The same things were measured in two ways. Each way mixes the same 8 hidden numbers, adds some noise and spreads widely along 5 directions of its own, which tell nothing about the thing.
Some things both ways: the first way, then the second way.
-1.198; 3.746; 2.939; 0.601; -3.425; 1.860; 4.150; 1.345; -2.282; -2.817; 1.081; -3.511; 2.485; -1.375; 1.650; 2.198
-1.191; 0.393; -2.101; 0.022; 4.413; 0.803; 1.297; 3.018; 1.840; 0.088; -0.676; 1.855; 0.210; 2.058; -3.244; 0.384; 0.093; -3.448; 0.514; 0.390; 1.615; -1.101; -1.367; -0.116; -0.753

-2.532; 0.063; 0.230; -1.983; 1.045; -5.049; 1.181; 3.449; -0.887; -0.054; 0.421; -0.466; 1.067; 5.098; 2.026; 5.657
1.903; 2.400; -2.438; 0.562; -0.316; -2.493; -1.978; -3.494; 1.449; 4.842; -2.875; 0.316; -2.215; 1.497; 1.016; -1.008; -1.530; -1.136; -0.055; -2.406; 0.045; -3.043; -2.105; -2.376; 0.716

1.121; -0.720; -0.723; 0.906; -0.557; -0.964; -4.248; 0.103; -2.938; 1.980; -1.896; 0.204; -0.919; -0.421; 2.833; -1.374
-4.025; -0.083; 2.834; -2.182; 1.322; 2.271; -0.665; 1.098; -0.093; -0.404; 2.167; -2.205; 0.006; -0.282; 0.674; -1.885; 3.569; 2.571; -2.127; -1.777; 0.686; 2.408; -0.326; 1.771; 3.288

1.059; -1.453; -2.350; 1.249; -2.578; 2.583; 1.210; 1.222; 1.691; 0.818; -2.876; -2.184; -4.566; -2.681; -4.017; -0.808
4.182; -0.103; -1.982; 0.408; -2.091; -3.404; -1.194; 0.205; -0.354; 1.946; -0.842; 1.927; 1.056; -1.108; 0.566; 0.652; -1.955; 0.246; -0.869; -0.730; -0.152; 0.059; 0.228; 0.156; -2.706

-1.712; 2.637; -0.784; 0.217; -0.599; 0.835; 3.324; -1.740; 2.422; -5.158; -2.124; -0.985; -2.148; -0.307; -4.525; -0.836
2.712; -4.305; 0.138; 2.693; -0.694; -1.194; -3.059; 1.739; -2.569; -1.631; -0.542; 1.170; -0.583; -1.242; -0.403; 1.563; -0.155; -1.181; 1.445; -0.314; -1.674; -1.001; 2.600; 0.300; -0.679

1.539; -1.152; 1.642; 2.017; -1.091; 0.139; -1.689; -0.946; 0.665; 3.642; 0.473; -1.365; -1.806; 0.509; 0.652; -0.977
-4.733; 1.484; -0.677; -1.351; 0.502; 3.320; 3.637; 2.058; 0.767; 0.055; 1.494; -0.816; 2.503; 2.702; -2.840; 3.758; -0.362; 0.193; 1.238; 3.029; 0.927; -1.078; -0.491; -3.983; 1.278

-0.648; 0.247; 0.075; -2.522; -3.173; -2.219; 1.922; 2.538; -0.738; -4.476; -0.564; 1.397; 1.291; 0.423; -2.684; 4.788
1.871; 1.552; -0.337; -0.701; -3.236; -1.633; 1.919; -1.171; -2.532; 2.095; -1.203; -0.110; 0.243; 0.016; 0.208; -0.446; -0.385; -0.049; 0.286; -0.485; -0.548; -0.766; 0.275; -0.943; -1.652

0.859; 0.644; 2.248; -1.901; -2.822; 0.478; 4.216; -2.146; 2.147; -6.129; 2.176; -2.614; 2.028; 1.002; -2.272; 2.112
-0.843; -2.323; -0.683; -0.418; 1.423; 0.607; 0.060; 3.260; -2.446; 0.394; -0.151; 0.422; -0.917; -0.136; 0.245; 0.288; 1.303; -1.198; -0.278; -0.879; -0.424; 1.113; 1.498; -0.487; 0.818

1.647; -1.592; 1.222; -1.110; -0.269; -1.402; -4.325; -1.980; -1.658; 1.033; -1.364; -1.047; -0.846; 2.061; 2.453; -3.304
-2.892; 0.132; 0.297; 0.156; 1.417; 0.405; -1.231; 1.453; 0.876; -0.721; 1.367; -0.550; 0.602; 0.857; -0.641; 0.325; 1.455; -1.004; -0.290; -0.364; 0.827; -0.568; 1.096; -0.743; 0.015

-1.847; 3.689; 3.511; 5.780; 0.648; 0.380; 1.042; 2.410; -2.565; 1.735; -0.560; -0.620; 1.740; -0.992; 1.168; -0.195
-2.843; -3.326; 1.803; 0.823; -0.789; 1.294; 1.984; 2.339; -2.289; -1.151; 1.089; 0.651; 1.906; 0.216; -2.746; 1.559; -1.632; 2.510; -0.202; 3.636; 0.186; 1.488; 1.649; -1.400; 0.359

-4.290; 3.822; 1.332; -1.320; -0.238; 3.069; -2.758; -0.997; -1.016; -2.258; -1.395; 1.765; -1.967; 0.379; -0.604; -3.370
0.814; -1.879; 0.485; 1.463; -0.007; 1.263; 0.115; 0.133; -0.468; -2.606; -0.660; -0.171; -0.983; -1.202; 0.020; 1.435; 0.452; 0.782; 0.426; 1.286; -0.220; 1.678; -0.363; -1.131; 0.693

3.604; -4.296; 0.577; 4.758; 3.298; 1.120; -0.451; -3.915; 3.495; 4.446; -0.763; -2.767; -1.519; -0.321; 1.154; -5.028
-2.178; 1.618; 0.563; -0.110; 2.818; 1.613; 1.145; -2.191; 2.008; -1.918; -1.241; -2.410; -2.769; 0.151; 1.198; -2.007; 1.319; -0.799; 0.272; -0.156; 0.512; 0.976; -0.957; 0.846; 0.330

0.601; 2.580; -3.327; 2.546; 0.660; 1.353; -1.593; 0.470; -0.231; 3.356; -2.991; -0.991; -4.301; -2.891; -1.327; -3.097
0.364; -3.382; -1.618; 1.469; 0.691; 1.099; -1.317; 3.774; -0.637; -3.406; 1.318; 0.621; 0.737; -0.995; 0.220; 4.841; 0.007; -1.609; 1.623; 1.385; -1.370; 0.445; 2.970; -0.963; -0.968

-2.424; 1.187; -0.595; -2.459; -0.706; -0.725; 0.771; 0.902; -0.735; -4.286; -0.174; -1.422; 0.236; 2.754; 0.891; 0.106
0.633; 0.699; -2.872; 1.396; 1.233; -2.210; 0.187; 2.305; 1.214; 1.725; 0.210; 1.004; 0.516; 0.532; -2.186; 3.112; -1.158; -2.323; 1.544; 2.406; -0.512; -1.974; 1.495; -0.688; -1.207

-1.674; -2.961; 3.391; 0.731; 2.734; -3.030; 2.255; -0.105; 3.589; -0.083; 4.577; 0.973; 3.913; 5.949; 2.928; 2.368
1.920; -0.290; 0.247; -0.344; -2.887; -1.438; -1.470; -3.604; -1.350; 2.952; -3.548; -0.666; -1.740; -0.212; 0.992; -1.445; -1.414; 2.337; -0.339; -3.161; -0.081; -1.019; -1.667; -1.247; 0.711

-0.228; -0.839; 0.970; -1.195; -1.170; 0.313; 0.946; 1.115; 1.925; -2.443; 3.624; -0.707; 1.967; 2.620; -0.707; -0.720
-0.727; -0.154; 1.373; 1.092; -2.111; 1.143; -1.013; -1.701; 0.367; -3.353; 2.073; -0.760; 2.627; 1.051; 0.440; 1.509; -0.668; -0.118; 1.475; 0.798; -0.685; -1.893; 1.942; -0.673; -2.271

-0.909; 3.818; 2.220; 4.417; -2.115; -1.372; 6.231; 1.459; -2.313; -1.756; -2.956; -4.081; 0.669; -1.965; 0.526; 3.286
0.699; -2.729; 1.739; 2.775; -2.093; -3.127; -4.181; -0.031; -2.239; 0.553; -1.621; 0.756; -0.138; -0.600; -2.334; -0.598; -0.277; 1.017; -0.145; -1.407; 0.493; -1.984; 1.501; -0.999; -0.263

1.504; -2.707; -1.451; 0.608; -1.117; 0.880; 0.851; 3.086; 1.319; 0.200; -0.225; -1.572; -1.009; -0.398; -3.402; 0.991
1.017; -0.301; 3.540; 1.575; -2.831; -0.890; -3.390; -3.704; 0.393; -2.679; 2.842; -0.320; 1.935; -0.270; 2.224; -2.498; 0.795; 0.952; -0.917; -0.752; -0.548; -0.636; 1.281; 1.400; -1.960

-2.784; -1.225; 0.287; -1.525; 1.176; -1.876; -0.223; -0.731; 3.167; -5.628; -2.224; 3.841; -1.038; 3.267; -5.456; -3.199
-0.051; -3.137; 2.446; 1.424; -0.523; 0.750; 1.125; 0.333; -2.549; -2.528; 1.235; -0.037; 0.275; -0.581; -0.325; -0.788; -0.387; 0.652; 0.742; 2.423; -1.751; 1.071; 2.635; 2.395; -0.699

-0.800; 0.377; -1.305; 1.249; 1.764; -2.193; -3.268; 1.866; -1.626; 3.443; -2.378; 1.282; -2.053; 0.759; 0.805; 0.899
-0.767; -1.951; 1.317; 1.775; -2.360; 0.173; -1.820; 1.686; -1.751; -1.711; 2.001; -0.408; 1.574; -0.448; -1.143; 3.535; 0.996; 0.962; 1.016; 1.648; -0.886; -0.697; 2.488; -2.474; 0.900

2.935; -1.164; -0.745; 4.166; 2.912; 0.342; -0.154; 1.708; 0.475; 3.414; 1.923; -3.031; 1.220; -0.113; 0.083; 2.834
-1.146; -0.964; -0.365; 0.129; -2.679; -0.585; 1.154; 1.171; -2.864; 1.290; 1.895; -0.680; 0.298; -1.146; 1.798; 2.331; -0.244; 1.672; -0.461; 2.968; -1.689; 1.895; 3.362; -2.938; 0.495

-0.517; -0.813; -0.259; 2.646; -2.312; 0.972; 5.562; 2.730; 2.510; -2.581; 2.872; -2.930; 1.597; 0.655; 0.311; 0.252
0.069; -1.264; 2.909; -0.006; -4.730; -1.128; -2.561; -2.417; -0.895; -0.517; 0.956; -1.759; 2.124; -1.450; 0.971; 0.391; -1.293; 4.903; -0.566; -0.963; -0.841; 0.200; 1.379; 1.348; -0.565

0.023; 2.703; -0.944; 1.635; 0.160; 1.252; -4.441; -0.046; -2.458; 0.107; 0.785; 1.540; 0.560; -0.975; 1.673; -1.705
-1.144; -0.395; 1.332; -2.150; 1.206; 3.398; 0.488; -0.436; -0.154; -0.946; 0.767; -0.839; 0.092; 1.164; 1.257; -1.970; 1.660; -0.078; -0.270; -2.698; -0.270; 0.506; -1.320; 2.132; 1.227

1.773; -1.971; 2.846; 1.018; 0.464; -1.263; 1.617; 2.865; -0.294; 2.216; 5.005; -1.040; 5.753; 1.509; 2.887; 4.132
-1.756; -0.064; -1.329; -0.729; 1.082; 1.001; 2.280; 3.144; -1.079; -0.443; 0.882; 0.834; 1.239; 0.781; -0.759; 1.494; 0.251; -1.718; 0.068; 1.215; 0.414; 0.598; 1.181; -1.590; -1.323

Other things, the second way, with their names:
<341>: 3.262; 2.540; 0.382; 0.547; -0.237; -1.296; -0.607; -4.015; 1.373; 0.451; -3.073; 0.042; -2.275; -0.488; 0.296; -3.342; 1.345; 0.102; -1.056; -2.435; 1.760; 0.039; -4.578; -0.402; 0.080
<385>: 0.601; 1.586; 1.501; 2.632; -0.429; -0.845; 0.003; -2.514; 1.176; -4.127; -0.017; 0.534; 0.899; 0.534; -0.697; -1.652; 0.345; -2.177; 0.382; 1.279; 1.420; -1.255; 0.073; -0.907; -4.359
<282>: 2.083; 0.033; -2.987; -0.745; -2.831; -3.738; -0.446; 0.913; -2.074; 4.243; -1.826; -0.929; -1.794; -3.094; 2.625; 2.531; -1.214; 2.237; -0.897; -0.376; -1.429; 2.087; 1.782; -1.347; 0.037
<44>: -2.418; -0.705; 1.140; -1.533; 2.145; 4.199; 1.035; -0.193; 1.823; -2.928; 2.991; -0.195; 1.980; 1.774; 1.418; -0.883; 0.137; 0.113; -0.488; 0.201; -0.078; 1.324; -0.618; 1.872; -0.109
<103>: 2.516; -1.315; -1.357; -1.681; -0.666; -1.925; -4.040; 1.248; -0.343; 1.911; -2.266; 0.658; 0.256; -1.238; 0.783; -0.336; -0.132; 1.316; -1.599; -6.369; 0.890; 0.181; -1.055; 1.986; -0.771
<345>: 1.268; -0.959; -2.763; -1.089; -3.071; -1.988; -0.088; 1.806; -3.181; 2.108; -1.541; -0.498; -0.724; -2.744; 3.147; 2.725; -0.845; 1.838; -1.172; -1.009; -0.777; 2.793; 1.939; -2.928; -0.856
<210>: 0.663; -1.034; -0.398; 0.865; -3.144; -3.011; -1.076; 1.265; -1.947; 1.215; 0.120; -0.333; 0.749; -1.915; -0.159; 2.440; -1.110; 1.950; -0.179; 1.202; -0.759; 0.592; 2.936; -1.087; -1.187
<316>: -1.098; 1.432; 3.030; 0.480; -3.125; -0.148; -0.790; -2.984; 0.262; -0.244; 1.072; -1.878; 1.566; 0.540; -1.130; -0.033; 0.463; 2.515; 0.504; 0.465; 0.143; -1.861; -0.191; -0.583; 0.591
<184>: 1.512; 1.750; 1.449; 1.090; -0.952; -1.489; -1.584; -4.011; 0.373; 1.209; -0.532; -1.695; -2.021; 0.087; 0.864; -2.353; 1.026; -0.472; 0.921; -1.061; -1.330; -2.319; -0.098; 1.613; 0.663
<344>: 0.379; -0.232; 2.029; 1.149; -1.487; -2.121; -2.111; -2.342; 0.202; 1.885; 0.732; 0.420; 0.420; 0.469; -0.293; -2.328; -1.008; 1.611; -1.061; -0.160; -0.325; -1.213; 0.175; 1.126; 0.109
<125>: -0.702; -0.299; 3.642; -0.295; -4.450; 1.646; -0.343; -4.962; -1.490; -3.263; 0.435; -2.129; 1.413; 0.147; 2.882; -1.876; -0.516; 2.668; -0.125; -1.422; -0.427; 0.079; 0.538; -0.766; -1.918
<332>: 2.656; -2.203; -2.318; 0.797; -0.730; -3.087; -2.135; 1.135; -1.153; 3.463; -2.077; -0.666; -3.586; -3.922; 1.875; 2.397; -0.536; 2.684; -0.787; 0.017; -1.679; 2.857; 0.955; -0.366; 2.563
<314>: -1.233; -0.293; -1.582; -1.573; 2.116; -0.243; 4.159; 3.530; -1.786; 2.584; -0.042; 2.297; 0.800; 1.393; -1.361; -1.560; -1.721; -1.546; -1.269; 1.476; 0.510; 1.492; 0.687; 1.018; -2.013
<40>: -2.572; 1.176; 2.751; 1.329; 1.387; 2.630; 0.293; -0.869; 2.073; -3.855; 2.371; -2.063; 0.139; 0.446; -1.373; 0.519; 3.440; 0.163; 0.859; 2.341; 0.678; 0.000; -0.783; -0.476; 2.048
<397>: -1.712; -2.898; 0.413; 0.986; 1.003; 0.335; 1.111; 5.525; -2.001; -2.137; 1.141; 0.557; 1.128; -1.314; -3.398; 2.959; 1.186; 0.263; 0.474; 2.754; 0.459; 1.740; 2.186; -0.086; 0.037
<33>: -0.637; 0.397; -1.832; 0.673; 3.977; 1.491; 0.937; 1.761; 3.254; -0.774; 0.488; 1.441; 0.543; 2.111; -2.534; 1.672; -0.547; -2.475; 0.982; 2.037; 0.883; -1.113; -1.645; -0.240; 0.164
<151>: 3.744; 3.104; -1.923; -0.157; -1.535; -1.921; -1.022; -1.906; 1.734; 0.097; -1.130; 0.448; 0.980; 0.002; 1.048; 0.239; -0.449; -1.776; 0.399; -2.526; 0.590; -1.857; -1.397; 0.162; -3.694
<30>: -5.167; 4.502; 1.393; -0.556; 2.616; 2.919; 2.474; -0.789; 3.902; -1.800; 3.918; -2.206; 1.265; 2.289; -0.891; -0.234; 2.930; -0.788; -0.190; 3.075; 1.443; -0.027; -1.028; -1.093; 1.256
<128>: -0.994; -2.119; -0.477; 0.731; 1.064; 1.977; 2.190; 4.715; -2.599; -3.336; 0.818; 1.282; 0.692; -0.391; -1.463; 2.685; 1.929; -1.653; 0.365; 2.171; 0.577; 1.857; 1.287; -3.015; -0.417
<296>: 1.260; -2.888; 2.172; 1.783; -1.263; -0.819; -3.892; -0.773; -0.947; -1.972; 0.575; -0.626; -0.292; -1.296; 0.788; -0.438; 0.737; 0.753; 0.323; -1.421; -1.382; -0.498; 2.069; 1.950; -0.123
<102>: 0.823; -0.448; -1.504; 0.870; 0.068; -2.061; 0.400; 1.771; -0.690; 1.244; -0.934; 1.852; 0.929; 0.544; -2.160; 0.798; -1.817; -1.353; 0.376; 0.835; 0.339; -1.215; 0.807; -0.282; -2.327
<243>: 0.540; -1.299; -1.583; 0.420; -0.118; -2.595; -0.340; 0.761; -0.169; 2.857; -1.699; -0.227; -2.037; -2.402; 0.547; 1.182; -2.072; 2.897; -1.171; 1.361; -0.517; 2.771; 0.823; 0.097; 0.897
<235>: 0.080; 0.711; 2.441; 0.294; -1.840; 0.048; -1.432; -5.240; 0.705; -0.474; -0.415; -2.130; -0.896; -0.102; 2.039; -2.628; 0.019; 2.179; -0.227; -1.280; -0.564; -0.331; -0.693; 1.102; 0.315
<156>: 1.696; 3.582; 0.047; -0.717; -0.412; -0.286; 1.057; -5.337; 1.423; 2.398; -3.501; -2.264; -3.434; 0.286; 1.001; -2.346; 0.485; 0.658; 0.497; -1.779; 0.035; -1.037; -3.714; 0.102; 1.617
<261>: -2.520; -0.835; 2.081; 0.832; 1.035; 1.707; 1.285; 0.038; -0.474; -1.254; 0.796; 0.050; 1.060; 2.346; -2.659; -1.252; -0.175; -0.857; 1.189; 1.402; 0.046; -1.816; 0.818; 0.605; -0.237
<356>: 1.036; 2.228; -0.497; 0.251; 2.578; 1.000; -0.130; -1.751; 2.642; -0.364; -1.037; -0.180; -1.138; 1.889; -0.934; -1.440; 1.237; -3.027; 1.412; -1.455; 0.420; -2.574; -2.779; 1.257; 0.000
<283>: -4.088; 1.869; 0.014; -1.382; 0.899; 1.510; 3.903; 0.401; 1.977; -0.392; 2.322; -1.050; 2.296; 1.240; -0.653; 1.041; -1.620; 1.152; -0.292; 3.841; 0.498; 1.406; 0.780; 0.168; -1.179
<327>: -1.484; -0.792; -1.644; -2.777; 4.092; 1.972; 1.902; 3.711; -0.842; 1.744; 0.146; 0.315; -1.795; 0.354; 1.093; -1.349; 1.718; -1.507; -1.187; -1.571; -0.089; 2.909; -0.308; 2.030; 1.602
<242>: 0.636; 0.238; 0.106; 2.968; -2.923; -2.283; -1.482; -2.031; 0.843; -1.491; 0.975; -0.479; 1.232; -0.728; 0.154; 2.691; -1.954; 0.617; 1.135; 3.216; -0.911; -1.403; 2.610; -2.222; -2.507
<352>: -1.237; -2.206; -2.790; -1.541; 2.272; 0.755; 1.723; 5.101; -1.212; 1.974; 0.059; 0.185; -1.310; -1.479; 0.499; 2.806; -0.154; 0.862; -0.986; 1.180; -0.706; 3.850; 0.972; -0.137; 2.185
<85>: 0.905; 0.190; -0.905; -0.187; 1.594; 2.152; 0.836; -1.146; 1.416; -1.425; -1.074; 0.081; -0.938; 0.881; 0.796; 0.013; -0.037; -1.087; 0.616; -0.383; 0.107; 0.122; -2.275; -0.486; 0.200
<89>: -1.140; -1.131; 0.267; 0.266; -0.221; -0.581; -0.295; 1.014; -0.967; 0.942; -0.920; -1.433; -2.007; -1.903; -0.102; 1.153; 0.964; 2.470; -0.455; 0.701; -0.167; 2.185; 0.510; -0.972; 2.554
<268>: 4.019; -1.512; -0.026; 2.218; -3.669; -2.408; -2.153; -0.648; -2.353; 0.756; 0.939; 1.127; 0.496; -1.161; 1.473; 1.411; -0.334; 0.052; 0.499; 0.659; -2.206; -0.921; 1.972; -1.358; -0.655

Some of these things the first way, each followed by its name:
0.452; -1.390; -0.293; -3.461; -1.138; -1.041; -2.085; -2.209; 1.097; -3.457; -0.354; 1.218; -0.681; 2.048; -1.518; -1.359 -> <327>
-2.688; 0.406; -2.752; 0.807; 1.823; 0.607; 3.711; 0.559; 2.600; -1.520; -0.892; -2.651; -2.307; 1.674; 0.352; 0.863 -> <332>
-2.199; -0.977; -2.308; -4.778; -1.779; -3.123; 0.360; 1.577; 0.154; -3.660; -1.724; 0.433; -1.747; 3.249; -0.249; 0.977 -> <282>
0.220; 3.218; 1.662; 4.697; -0.423; 1.606; 1.559; 1.126; -2.793; -0.013; 0.151; -3.144; 2.239; -2.188; 2.306; 0.111 -> <102>
-1.260; 1.467; -0.294; 0.866; -0.002; 1.323; -3.198; -3.962; -0.691; -0.934; -4.679; -0.761; -4.744; -0.170; 0.115; -4.966 -> <89>
-2.610; 1.858; -1.210; -1.074; 3.685; 0.529; -5.163; 1.867; -1.617; -0.928; 1.707; 2.337; 1.135; 2.898; 0.673; 1.651 -> <268>
-1.003; -1.766; 2.817; 2.664; 2.699; -5.641; 3.185; 3.866; 0.613; 0.734; 1.676; 1.533; 4.668; 3.846; 0.924; 4.191 -> <261>
0.499; -3.687; -1.240; 2.107; 1.290; -2.280; -3.321; 0.401; 0.804; 3.796; -3.352; 1.488; -3.639; 1.264; -0.209; -1.399 -> <316>
-2.798; -2.774; 0.640; 1.386; 2.193; -2.154; 5.549; 3.210; 3.167; 0.139; 1.498; -1.739; 1.576; 4.021; 1.880; 1.652 -> <243>
0.936; 0.618; 1.406; 1.490; -0.187; -0.375; -1.577; 2.060; -2.390; 5.425; -2.370; 1.320; -0.686; -2.894; -0.852; 2.509 -> <128>
-1.129; -0.978; -1.149; -2.453; 1.120; 0.183; -2.162; -4.453; 2.300; -6.904; -0.838; 0.198; -1.485; 3.715; -1.728; -2.822 -> <184>
-1.319; -0.642; 2.131; 0.033; 1.836; 3.146; -0.502; -1.324; 3.297; 0.029; 4.799; 0.093; 1.629; 2.546; 0.813; -1.330 -> <85>
-1.450; -2.599; -0.566; 0.281; 2.402; -3.018; 3.912; 2.423; 3.450; -1.513; 2.239; 0.340; 2.430; 3.901; 0.279; 2.054 -> <296>
1.706; -4.442; 0.977; 2.653; 2.722; 3.199; -0.362; -2.109; 4.032; 3.260; 2.060; -1.968; -0.627; 0.840; 0.454; -0.798 -> <40>
-0.822; -2.280; 3.186; 0.739; -0.030; -0.413; 4.446; 0.973; 2.218; -0.956; 2.856; -0.607; 3.818; 1.789; 1.548; 1.916 -> <397>
0.360; -1.345; 2.462; 0.564; -0.128; -0.789; -1.699; 1.283; 0.532; 0.501; 2.971; 1.694; 2.833; 2.061; 0.161; -1.239 -> <125>
